All groups share one centre, and each spreads out both ways along 10 directions, with some noise.
In the rows, zero is written as 128.
Some rows, each with its group after it:
[135 136 154 170 137 149 110 135 153  74 116 179 174 150 111  87 154 124]
z433
[ 97 128 163 172 185 131  84 119 160 118 142 148 127 142  69 129 153 150]
z433
[124 123 118 113  78 133  97 162  97 128  89 117 125 169 106 173  93 115]
z163
[108 125 109 143 141 130 134 107 130 128 132 129 132 121 121 126 128 142]
z433
[ 88 122 127 132 147 137 114 126 119 118 145 118 121 136  83 135 126 143]
z433
[214 156 128 173 131 131 160 101 120 113 125  74 122 110 123 194 166 115]
z163
[ 82 119  70 107 133 128 202  95  85  64 159 110 172 139 127 151 133 151]
z912
[133 115 131 127 122 144 123 174 128 117 126 128 159 165 127 114 134 134]
z902
[141 186  97 151 205 154 103 156 105 181 158  88 159 102 127 134 165  96]
z433
[139  79 104 118 122  94 165 125 175 163 124 144 120 154 196 125 121 173]
z902
[ 56  75  83  92 170 109 114 138 141 162 151 122 137 159 153 126 135 175]
z902
[166 165 154 149 146  99 131 142 164 132 118 195 161 134 126  91 139 145]
z163
[158 172  90 120  95 145 183 119  88 103 141 118 128 109 144 121 129 100]
z433
[199 143 121 120 170 148 167 183 116 139 129 120 174 104 137 149 163 119]
z433
[108 109  74 151 171 125 105  89 146 166 109 130 141 101 170 131 159 135]
z163
[168 142 134 142  91 130 147 109 127 108 119 126  98 126 131 138 134 113]
z902
[142 145  80 157 125  80 179  95 131 121  85 160 205 155 156 182 127 157]
z912
[150 132 140 114 163 145 115 171 140 120 133 168 119 126 114 117 158 121]
z912
[107 116  94 153 162 164 142 125 133 122 125 149 178 113 156  98 149 122]
z163
[179 169 125 140 141  96 153 111 147 148 135 141 112 120 159 142 150 121]
z912
[151 108 125 130  85 165 123 137 105  93 107  94 127 129 125 136 128 106]
z912
[120 113 109 119 211 132  68 139 139 160 137 142 123 113 134 161 128 114]
z902
[154 126 154 143 130 123 148 154 137 125 106 142 208 126 124 103 114 148]
z902
[113  64 129 121 112 139  86 133 140  95  86 142 137 150 126 134 136 142]
z433
[ 79 110  71 108 170  95 156 115 126 160 134 151 131 128 125 167 109 177]
z912
[145 102 155 163 134 159 179 116 138 108 132 121 128  87  85 119 117 159]
z433
[130 192  89 126 141  89 158 112 106 163 146 128 101 137 126 186 120 126]
z163
[116 125 134 156 153 132 122 119 141 163 145 117 133 111 121 116  95 141]
z902
[ 89 110  57 153 158 181 164 105 104 101 113 158 135  87  93 141 134 145]
z912
[166 129 164 134 118 138 151 159 138 115 138 133 144 133 124 104 113 131]
z912
[ 94  66 132 121 115 139  98 120 132 101  91 125 165 124 124 109 132 150]
z902
[139 162  90 162 158 115 142  95 126 101 112 158 149 129 113 168 170 133]
z163
[220  97 128 109 127  92 160 150 153 163  82 131 131 121 179 191 140 141]
z433
[151  90 129 121 103 117  98 139 127 168  71  89 171 116 160 140 116 132]
z902
[130  89 131  93 141  91 114 169 149 151 105 161 149 163 141 147 115 161]
z912
[110 139 112  83 158 110 201 123 115  83 187 150 118 132 121 131 145 151]
z912
[118 113 117  99 165  96 108 170 154 115  96 215 190 164 142 114 154 159]
z163
[159 139 107 133 154 125 189 122 155 109 126 200 164 113 190  98 164 124]
z163
[126 163  94 129 106 102 195 109 109 119 130 155 143 138 129 140  97 144]
z433
[ 88  89 129  86 140 131  87 153 113  94 122 136 136 152  93 150 128 138]
z902
[174 114 157 181 173 146  76 106 173 160 133  88 131  78 147  77 173 132]
z163
[136 116 132  87 108  96 136 125 115 123 114 113 131 126 133 147 131 140]
z902
[ 52 125 109 128 129 121 130  72 110  96 166 102 101 137  96 131 126 149]
z912
[ 89  92  93  90 148 121 172 112 114 127 170  96 131 118 149 126 116 157]
z912
[132  43 113  77 182 123 117 150 161 134 118 137 148 115 180 128 177 157]
z433
[175  91 159 193 116 192  76 144 124 130 102  35 157 112 103 131 127 112]
z163
[110 110 113 158 143 150 144 119 137 169 140 102 150 106 153 104  99 132]
z163
[ 88  59  91 111 172 157 129  99 133  91 145 107 128 110 160 124 182 137]
z163
[ 96 147 121 147 142 136 113 115 111 149 140  91 149 110 101 115 122 136]
z902
[101 138 144  66 164 103 140 169 107 108 169 128 165 144 105 119 148 148]
z902
[198  99 135 109  89 113 163 142 139  94  78 159 137 140 157 161 139 134]
z433
[ 63 140  96 159 127 108  81  84 116 159 120  98 115 147  97 166 107 142]
z912

New rows. What belongs after each?
[ 57 112  86 148 104 158 137 118 123 121  95 184 161 138 136  97  87 130]
z163
[ 79 123 127 118 159  90 150 138 140 144 149 160 159 152 102 123  91 186]
z163
[110 155 131 140 111 148 176 157 116 160 156 134 148 132 136  94  58 120]
z163
[141 110 143  85 162  71 118 113 128 129 100 163 149  94 118 190 101 142]
z902
[105 134  95 118 164  96 121 131 120 187 117 102 187 117 147 141 139 150]
z902
[ 89  85 116 103 123 153 155 128 108 102 160  95 128 123 114 114 104 148]
z912
[158 126 109 125 110 134 144 123 136  68 104 179 161 137 171 104 167 114]
z433
[155 141 123 132 123 124 135 119 138  97 110 171 127 128 142 122 159 118]
z163
[112  97 134 129 103 154 130 116 106  62 134  93 107 143  80 159 132 134]
z163
[140 144 154 138 113  89  49 105 152 122 107 123 109 170 146 141 172 106]
z912
[159 107 154  90 118 139 144 133 135  82 158 116  96 124 154 102 161 114]
z912
[129 194 116 124 142  98 174 147 113 139 154 165 140 153 111 148 109 133]
z163
[148  71  81 113 154 168 189 164 129 187 109 155  98  61 132 137  82 160]
z912
[124 133  79 155 164 133 109  92 139 145 107 143 121 100 146 144 170 124]
z912
[104 135  67 142 199 123 139 120 160 156 185 161  77 158 161 141 150 140]
z902
[ 85 175 119 120 185  77 138 119 159 123 154 235 144 139 111  78 146 165]
z163
[103 124  98 132 144 174 177 144 102  98 138 159 127 107  68 133 105 149]
z912
[ 91 143  86 134 143 145  72 146 101 189 120  96 136 134 129 144 111 106]
z163
[126 122 169 148 171  94  87 114 186 132 141 161 110 153 126 127 160 148]
z433
[ 68 117 139 111 188 100 132  86 129 113 216  80  81 123  63 139 142 184]
z163
[153 128 113 116 180 116 158 127 128 145 166  89 131 118 153 162 157 133]
z163
[120 107 126 157 122 133 112 123 157 144  93 164 159 123 144  90 112 144]
z163
[144 103 118 115 106 167  76 148 117 129 105 100 109 124 160 122 147  84]
z163
[134 128 154  83 126  63 185 109 125 122 120 135 183  97 133 121 131 170]
z902
[139  84 149 111 110 103 156 149 156 149 130 130 136 147 153 117  86 168]
z902
[119 119 136 140 138 139 170 110 147  88 141 179 103 110  99 102 130 156]
z912
[134 128  87 150 193 122 152 138 170 107 152 223 108 177 144 157 142 144]
z902
[143 149 111 122 125 122 167 119 112 112 134 131 117 123 119 154 134 131]
z433
[136 171 119 203 120 132  38 111 133 153  61 151 145 128  86 128 132 119]
z163
[124  56 162  73 110 118  99 182 139 123 123 113 134 164 130 122 103 155]
z163
[130 102  65  86 152 124 134 110 114 143 128 109  88 101 171 170 161 123]
z912
[167 124 186  94  82  95 147 177 125  70 139 112 193 203 143 123 115 131]
z912
[165 141 125 108 151 111 212 152 114 175 164  92 126  95 126 156  98 154]
z433
[123  96 139  99 193 107 106 116 143 107 119 171 158  88 127 138 143 137]
z902
[167 100 132  98 132 127 189 199 135 135 109 179 152 132 121 142  87 163]
z912
[122  93 137 152 112 128 149 108 158 147 133 117 126 120 147  90  98 160]
z902
[115 192 100 147 165  87 157 103 124  98 140 175 172 160 111 161 161 142]
z912
[113 122 132 127 150 125 112 116 160 120 136 176 126 113 145  68 154 138]
z163
[108 104 128 133 120 109 114  67 124 136 104 114 110  83 115 150 102 141]
z902
[ 68  77 124  98  96  76 104 111 161 143 127 150 130 180 169  98  72 169]
z433
[129  98 146 119 142 139 136 145 138 117 139 123 135 123 118 115 131 146]
z433
[154 116 138  72 125 137 125 143 126 103 164  93  86 126 167  97 196 105]
z902
[ 98 142  87 105 109 129 152 121  95  91 126 150 110 152 119 167 130 115]
z163
[134 168 139 130  85 151 212 145  89 115 175  99 108 140 107 142  68 106]
z163
[134 141 122 167 142 131 195  69 127  92 168 103 108 107 102 151 138 146]
z163
[140 171 119 119 120 144 144 141 101 151 164  95  94 125 138 135 116  90]
z163
[174 139 143 130 163 120 187 111 150 126 159 133 101  91 135 129 160 141]
z433
[163 155 152  99 132  79 160 150 112 144 105 125 211 110 125 140 123 145]
z902
[107  71 135 148  85 126 128 101 150 144 115 114  90 136 128 125  66 158]
z902
[135 123 146 120 141 104 161 143 157 144 146 163 147 132 148  94 106 155]
z163
[155  97 172 131  98 154 138 142 145 121 132 126  89 111 117  93  98 134]
z912
[ 80 133  94 149 150 123 112 113 117 170 126  99 157 126 113 134 117 149]
z902
[ 73 177  76 129  99 132 101 156  70 174 107 122 133 171  94 183  63 106]
z163
[133  69 147  87  97 107 108 106 166  94 128 148  83 143 183  96 149 132]
z433
[146 141 150 152  84 127 110 172 117 139  87 135 165 168  86 145  70 136]
z163
[146  88 168  98 131  57 117  92 170 108 139 127  69 137 102 148 146 195]
z163
[114  74 119 125 160 104  92 124 154 192 128  83 135 121 150 136 115 166]
z163
[207 144 140 115 161 127 156 163 161 122 169 159  97 139 183 120 166 105]
z902
[127 125 134 152 168 110 144 124 167 157 137 162 168 117 143  88 123 165]
z163
[132 122 151 112 100 130 104 106 125  88 149  97  82 140 131 119 155 108]
z912
[114 149 139 113 126 129 161 174 109 109 146 150 162 165  98 130  94 136]
z163
[146 100 206 141 147 138  68 131 148 121 174  43  93 116  65  98 138 153]
z163
[109 134 106 134 132 114 164  98 146 103 120 199 136 126 145 106 135 146]
z163
[155 125 131 137 106  89 137  77 126 174  79  91 164  67 152 139 116 140]
z902
[159 177 163 158  95 114 104 113 123 120 144  75 138 159 137 124 134  95]
z912
[131 115 171 122 132 122 142 138 132 118 126 128 186 107 112  91 110 150]
z902
[119 145  62 180 156 132 149 115 152 157 132 147 137 156 164 127 156 145]
z902
[105  78  88 139 129 170 143 113 122  95  98 153 133 104 115 129 131 146]
z912
[181 136 156 123 214 112 157 146 181 152 201 178  89 111 164 116 117 126]
z902
[120 121 140 194 129 164 117 151 140 127  94 152 216 134 101  89  95 144]
z163
